All groups share one centre, and each spreads out both ways along 12 directions, with some noise.
(in the rows, 128 means zero)
Known rows, each followed by its group:
[109 140 118  93 102 111  87 145 131 112  82  88 172  97  88 105] : V
[155 112 108  83 153  87 138 111 124 124 127  93 101 123 128 104] : R
[ 92 198  94 157 130 113 102 176  81 131 166  95 124 126 149  80] : R
[ 78 109 161 109 123 111 149  98  73 180  99 137 146 107  95 116] : R
[103 123 129 144 132 133 129 153 136 150 110 129 157 126 131  89] : H
[153 158 115  93 103 135 121 108  92 124 102 114 166 112 170 117] : H
[118 137 127 116 134 126 101 141 131 133  73  84 156  97 110 154] : Q
[161 102 154 161 124 100  84 119 141  60 127 106 154 106 137 124] : R
[ 95  99 189 133 164  69 173 114  85 140  92  62 147 140 131  97] : A
[187 113 115  68 116 126 144 122 111  66 175  91  41 119 117 158] : A
[153 169 138 138 188 117 196 121 144 184  79  87 162 176 162 114] : R
[135 134 137 104 121 126 133 111 130 140 144 115 118 127 137  94] : Q
[121 152 119 152 151 114 161 155 149 160 142 134 141 122 117 123] : Q
[117 132 144 166 126  84 103 100 110 125 130 127 137 153 167  60] : V
[106 142 110  69 146 150  98 122  89 133 173  92 138  95 139 108] : Z
[175 143  83  76 154  82 129 114 121  95 116  91 182 115 142 105] : R
[128 112 129 152 133 126  98 146  74 138 114 113 128  71 134  69] : Z
[134 147 124 139 160  94 133 125 139 148 161 121  95 121  84 129] : Q
[107 127 122 112  88 135  89 147 131 100  94 102 130 129 138 120] : Z
[145 145 110 108 122 148 102 148 132 129  95  77  86 138 146  96] : R
[114 129 136 151 121 121 140 148 130 127 146 133 122 145 127  85] : A
[130 157  98 135 133 119 131 156 120 138 102 124 154 102 123 153] : Q
[ 86 101 164 124 131 112 159 137 107 153 137 100 120 109 150 103] : H
[ 86 144 123 148  82 126 135 197 117 105  74 107 171 144 140  94] : R
[118 175  87 112 125  74 112 155 105  89 127  66 126 139 147 124] : V
[118 125  93 114 118  99 106 128  94 129 104 129 130 133 138  64] : H
[151 153 129 134 117 156 100 104  89 116 115 117  97 154 147 133] : Q
[106 123  77  48 115 119 146 166 133  99 115 118 183 134  93  90] : A
[105 114 146 164 128 128 112 146 111 139 154 134  88 121  99  73] : V
[129 169 123 113 129 128 114 114 158 152 107 102 130 139 141 146] : A
[148 139 106 117 112 127 116 135 191 125 146 141 132 136 143  90] : A
[136 143  89  94 138 101 114 166 171 123  89  72 124 135 103  84] : V
[182 181  94 138 163 101 148 125 119 139 107  97 113 152 166 132] : R
[171 177 109  73 166 140 155  71  83 176  98 101 148 141 173 131] : R
[ 99 139 109 158 116 147 139 190  37  92 132 136 146 108 111 151] : Q
[153 146 126 157  80  94  93 135 116  76  91 108 124 134 152 108] : Z
[161 144 118  96 174 130 140 131 169 166 113  85 139 111 123 110] : R
[120 173 121 120 120 124 135 116 141 152 153 123  95 152 128 144] : Z
[142 119 109 161 156 117 142 152  64 131 132 141 106  95 105 115] : H
[115 132 145 167 130 111 138 137 104 133 106 120 152 141 160  92] : R
[ 98 116 130 142  93 107 111 169 148 108  88 119 136 111  80 124] : V
[169 129  86  97 122  92 112  99 118 107 149 139 113 117 155 104] : A
[125 135 144  97 122 114 125  94 112 131 143 105 144 125 161  94] : H
[123 169 101  86 175  78 160  71 113 146 180 146 189 148 128 150] : Z
[131 148 126 180 169  25 147 135 113 160 112 112 102 106  51 115] : H
[139  71 138  95 128 104 126 129 134  86 151  80  46 139 140  98] : R
[114 131 126 148 158  75  63  95 158 157 142 127 130  81 100 128] : H
[ 71 178 112 103  48 175 135 139  83  88 155 155 145 183 172 189] : Z
[129 147 114 175 113 104 105 159 151 114  91 121 167 124 178 115] : Q
[120 126 177 174 145 130 113 139 136 121 149  88  98 127 114 126] : A
[132 101 132 132 116 140 105 137 113  92 152 110  75 138 169  98] : H
[121 145 141 155 167 175 161 201 182 141 179  86  99 161 121  71] : V
[101 128 118 150 110 109  84 138  62  90 149 136 137 114 108  87] : H
[116 133 162 111 121 129 115  96 157 146 134 104 132 143 146  98] : V
[ 83 156 120 128  60 127 115 147 106 147 117 139 115 147 157  49] : Q
[ 97 178  93  89  99  86 128 134  74  94 132  94 151 154 150 116] : V
[114 144 136 137  97  87 144 129 113 145 155 144 106  96  97 111] : A
[163 150 100  84 124  90 144 100 140 108 128 107 100 166 137 131] : A
[122 166 137 144 100  55 126 133 139 117 102  84 127 164 142  47] : Z
[103 144 166 178 135 135 139 153 155 144 159 106 101 130 156 150] : V
[168 113 143 143 182  87  96  99 112 103 134  84 119  98 116 133] : A
[129 103 103 146 143 141 118 156 158 145  94 140 132 119 158 129] : H
[107  95 142 116 114 133 192 163 157 130 116 144 143 148 107 115] : V
[152 152 138  73 124 105 103  85 122 120 141  79 136  99 121 112] : H
[130 168  91  57  86 112 131 100 102  93 116 121 189 162 173 113] : R
[ 95 103 127 117 135  65 143 127  83 108 119 106 159 112 152 126] : Q
[133 114 144 152 102 147 121 157 161 137  63 118 128 125 142 108] : Z
[112 131 160 117  98  39 132 118 149 104  69  74 175 119 117 121] : Z
[137 160 118 116 112  83 126 101 118 111 139 110 111 158 156 119] : Z
[127 177 153 140 103  80  68 134 136  77 114  73 197  94  51 113] : H
[114 104 150 160 121 167 104 164 105 147 125 121 119  73 145  78] : A
[119  80 149 119 112 116 182 135 114 109 120 157 172 115 117 134] : V
[108 126 173 125 128 134 108 127 174 125 107  84 198 109 146 138] : Z
[ 85 151 126  93 129  38 117  99 143 147 129  92 121 107  77 161] : Q
[160 149 112 187 173 118 109 127 101 143 112 137 127 124 113 117] : Q
[154 149 152 149 144 127 159 133 166 159 125 125 135 106  96 158] : Z
[140 146 108  94 120 129 149 100 111 155 138 126  77 168 181  94] : H
[136 118 104 180 138  51 117 131  89 103 111 144 138 139 146  63] : V
[111 134 111 134 137 110 155 153  73 133 140 124 125 115 142 110] : V
[129 103 175 166 201  99 130 124  66 114  51  55 209 125 131  96] : A
[133 119 135  92 126  99 125 105 133 114 139  99 137 110 157 127] : A
[101 125 159 142 122 136 155 147 103 108 164 129 160 142 120  82] : Q
[175 104 111 116 162 116 141  83  95 152 109 151 136  93 162 147] : Z
[ 45 119 161 122  50 143  61 140  81 164 101  96  85  74 167  82] : Q

New rows. What belongs after each?
[ 53 139 133 107  79  76 164 135 127 152 117 134 163 159 152  66] : A
[ 85 116 156 140  90  93 117 143 108 121  90  98 154 122 152  69] : A
[ 74 121 140 110 122  95 131 127 132 158 120 111 108 117  88 145] : Z
[120 149 131 118 143  68 137 127 130 149 102  93 130 111  56 121] : A
[171 129 149 119 131 210 140 137 136 178 110  93  50 104 173 130] : A
[157 169 119 101 177 106 121  90 132 130 191  90 137 127 155 114] : R
[135  83 117  84 131  97 125  91  79 159 118 128  62  81 119 114] : V
[104 123 117 157 133 130 108 176  88 125 115 131 153  80  73 107] : H
[141 156  95  53 107 140 154 154  75  83 145  98 173 103 120 122] : Z
[137  97 120  95 173  73  95 104 151 106 130  84 161 104 127 100] : A
[124 112 120 114 107  91 155 155 161 100 103 115 145 145 129 112] : R
[114  99 118 132 134 122 108 130 128 107 120 143 144 129 122 130] : Z
[121 135 149 155 122 117  99 130 171 168  64 109 158  92 137 133] : V
[101 155 129 173 129 149 116 164 138 148 141 140 115 131  91 128] : H
[142  80 150  89 149 115 129 136 112  95 114  62 131  89 118 108] : A
[126 107 108 132 154 127 141 159 141 129 113 139 162 120 120 118] : H
[103 143 134 121 120 154  96 129 146 148 113 101 140 131 177 123] : A
[139 146 119 123 131 114  66 143 140  99 139  73 118 103 105  85] : Z
[151 148 115 137  86 103  99 132 138  76 130 124 124 136 131 111] : A
[121 123 131  93 159 153 147 141 143 176  96  80 109 132 128 106] : A
[111 153 140 134 180 115 160 112 123 214 146 124 138 115 130  99] : R
[185 153  94 109 110 146 130 162 143 105  97 109 123 115 106 117] : Z
[155 117 104 140 134  99  97 153  86 109  78 103 136  76 105  87] : H
[101 144 179 191  72  85 131 165 154 115  68  99 154 136 122  97] : Z
[118 147 123 104 115 151 174 139 147 112 126 140 200 191 167 106] : H
[147 111 142 137 133 144 110 136 159 112 148 108 107 130 157  96] : A
[184 156 116 158 106  94 105 102 146  76 168 154 131 135 155 128] : A
[128 135  94  88 156 104 162 147 164 142 192 113 133 126 166  73] : R
[ 88 115  94 138 120  90 107 157  65 133  82 115  89 142 126  66] : Q
[125 139 130 138 133 143 140 172 160 118 130 101 141 155 136  84] : V
[159 143 181 164 120 135 156 119  88 116 131 100  97 120 145 156] : A
[135 139 133 123 115 156  99 131 179 106 139 115 139 135 149 151] : H
[126 122 122 125 128  36 110  92 141 111 108 116 141 152 120  82] : V
[118 157 119 150  77 108  88 109 144 141 154 149  87 129 184 103] : A
[106 129 121 149 112  96 139 159 161 122 166 143 136 117 140 100] : R
[163 143 141 137 166 139 159 133 101 194 142 116 105  44  94 134] : Z
[155 142 130 148 147 144 122 137 126 124 141 120 126 107 124 139] : Q
[103 119 122 121 155 124 162 146 123 143 159 141 135 111  97 160] : H
[ 84 113 188 109 104 144 118  94 130 171 144  94  75 136 169  85] : Q
[119 134 136 143 156 148 130 127 166 180 128 136 126 131 124 124] : Z
[126 178 100  45 125 139 128 145 135 151 141  65 106 104  92 115] : Z
[131 117 156 150 139 113 145 133 116 142 123 113 135 108 127  93] : A
[167 112 116  72 138  91  98 106 181  56 142  82 196 128 148  83] : R
[ 42 153  96  77  95  92 125 133  94 150 162 135 113 122 103 128] : A
[107 161 142 168 152 110 112 117 136 180 122 113  89 131 110 155] : Q
[171 182  81  84 115  64 122  51  87 130 115 136 136 153 179 117] : H
[122 147 160 147 146 142 186 172 141 143 171 121 152 102  70 128] : Z
[147 107 112 116 130 159 111 137 100  89 129 130 165 150 161  34] : H
[115 152 110 163 159  89  78 142 114 162 151 118 121  70  89  77] : R
[162 133 118 102 133  86 114 121 125  88  83  70 131 132 107 120] : A
[140 163 126 156 184 161 116 140 145 136 214 129 146 135 124  76] : Z
[148 130 110  93 160 103 141 111 138 154 142 120 137  92 103 126] : A
[111 131 127 111 124 124 151 129 139 192 105 128 141 113 153  79] : A
[178 180  94 125 199  80 131 106  87 141 145  73  94 121 132 133] : R
[ 96 146 141  95 109 112 140 112 197 169 170 122 113 134 153 127] : A
[125 144 140 132  88 101 140 142 167 164 167 148 100  66  77 110] : A
[116 162 151 125  68  50 146 122 174 140  57  96 158 152 125  85] : A
[ 62 146  91  92  80  86 130 161 173 156 126 163 214  99  93  65] : A
[131 157 134 116 110 110 143 131 107 106 135 102 131 137 117 130] : H
[122 152 144 137 123 132 155 123  91  99 182 138 124 163 112 130] : Q
[150 100  96 130 177 124 117 130  89 165  87 101  51 117 152 106] : Q
[162 137 139 107 148 124 114  97 145 143 115  94  97 104  95 163] : R
[106 118  99 107 156  50 121 108  75 160 114 113  93 108  87  97] : Q
[148 162 199 151 138  80 139  92 146 160 133  55  98 117 138  99] : H
[ 90 160 133 137 124 142 133 113 100 131 180 154 153 149 152 156] : Z
[ 68 156 169 149  89  86  93 133 189 157 110  80  98 132 129 130] : H
[ 58 104 125  92  73  80 140 182  80  68 163 109 161  88 111  91] : Q
[106 151 124 124 117 100  83 111 100 129 145 118 124 108 105 108] : R
[ 87 150 135 147 109  79 118 162 148 125  90  93 156  89 103 188] : V
[135 154 104 146  82  90  91 135  78  85 106 124 125 129 136 100] : Z
[ 99 142 146 141 115  98 158 170 154 148 102 103 143 135  90  73] : Z
[150 144 154 144  97 142 111 121 117 127 101 105 122  94 171 156] : Z
[144 150 109  91 113 100 135 125 141  95 126 111 158 143 123 121] : Q
[128 159 134 118 101 100 153 113 133 158 144 133 101 119 124 132] : A
[ 75 166 115 131 125 108  71 168 139 138 148  90 153 102  84  60] : R
[132 147 131 120 115 121  90 106 121 125  88 101 127 150 127 107] : Q
[ 95  88 165 105 119 101 160 130 111 118 144  84 111 145 170  70] : H
[104 127 112 137 128 106 117 123 135 113 154 152 131 160 145 124] : H
[113 138 124  84 122 129 119 113  72 126 181 120 120  69 113 157] : R
[115 128 115 139 133  84 112 136 108 147  94 111 127  92 129 112] : V
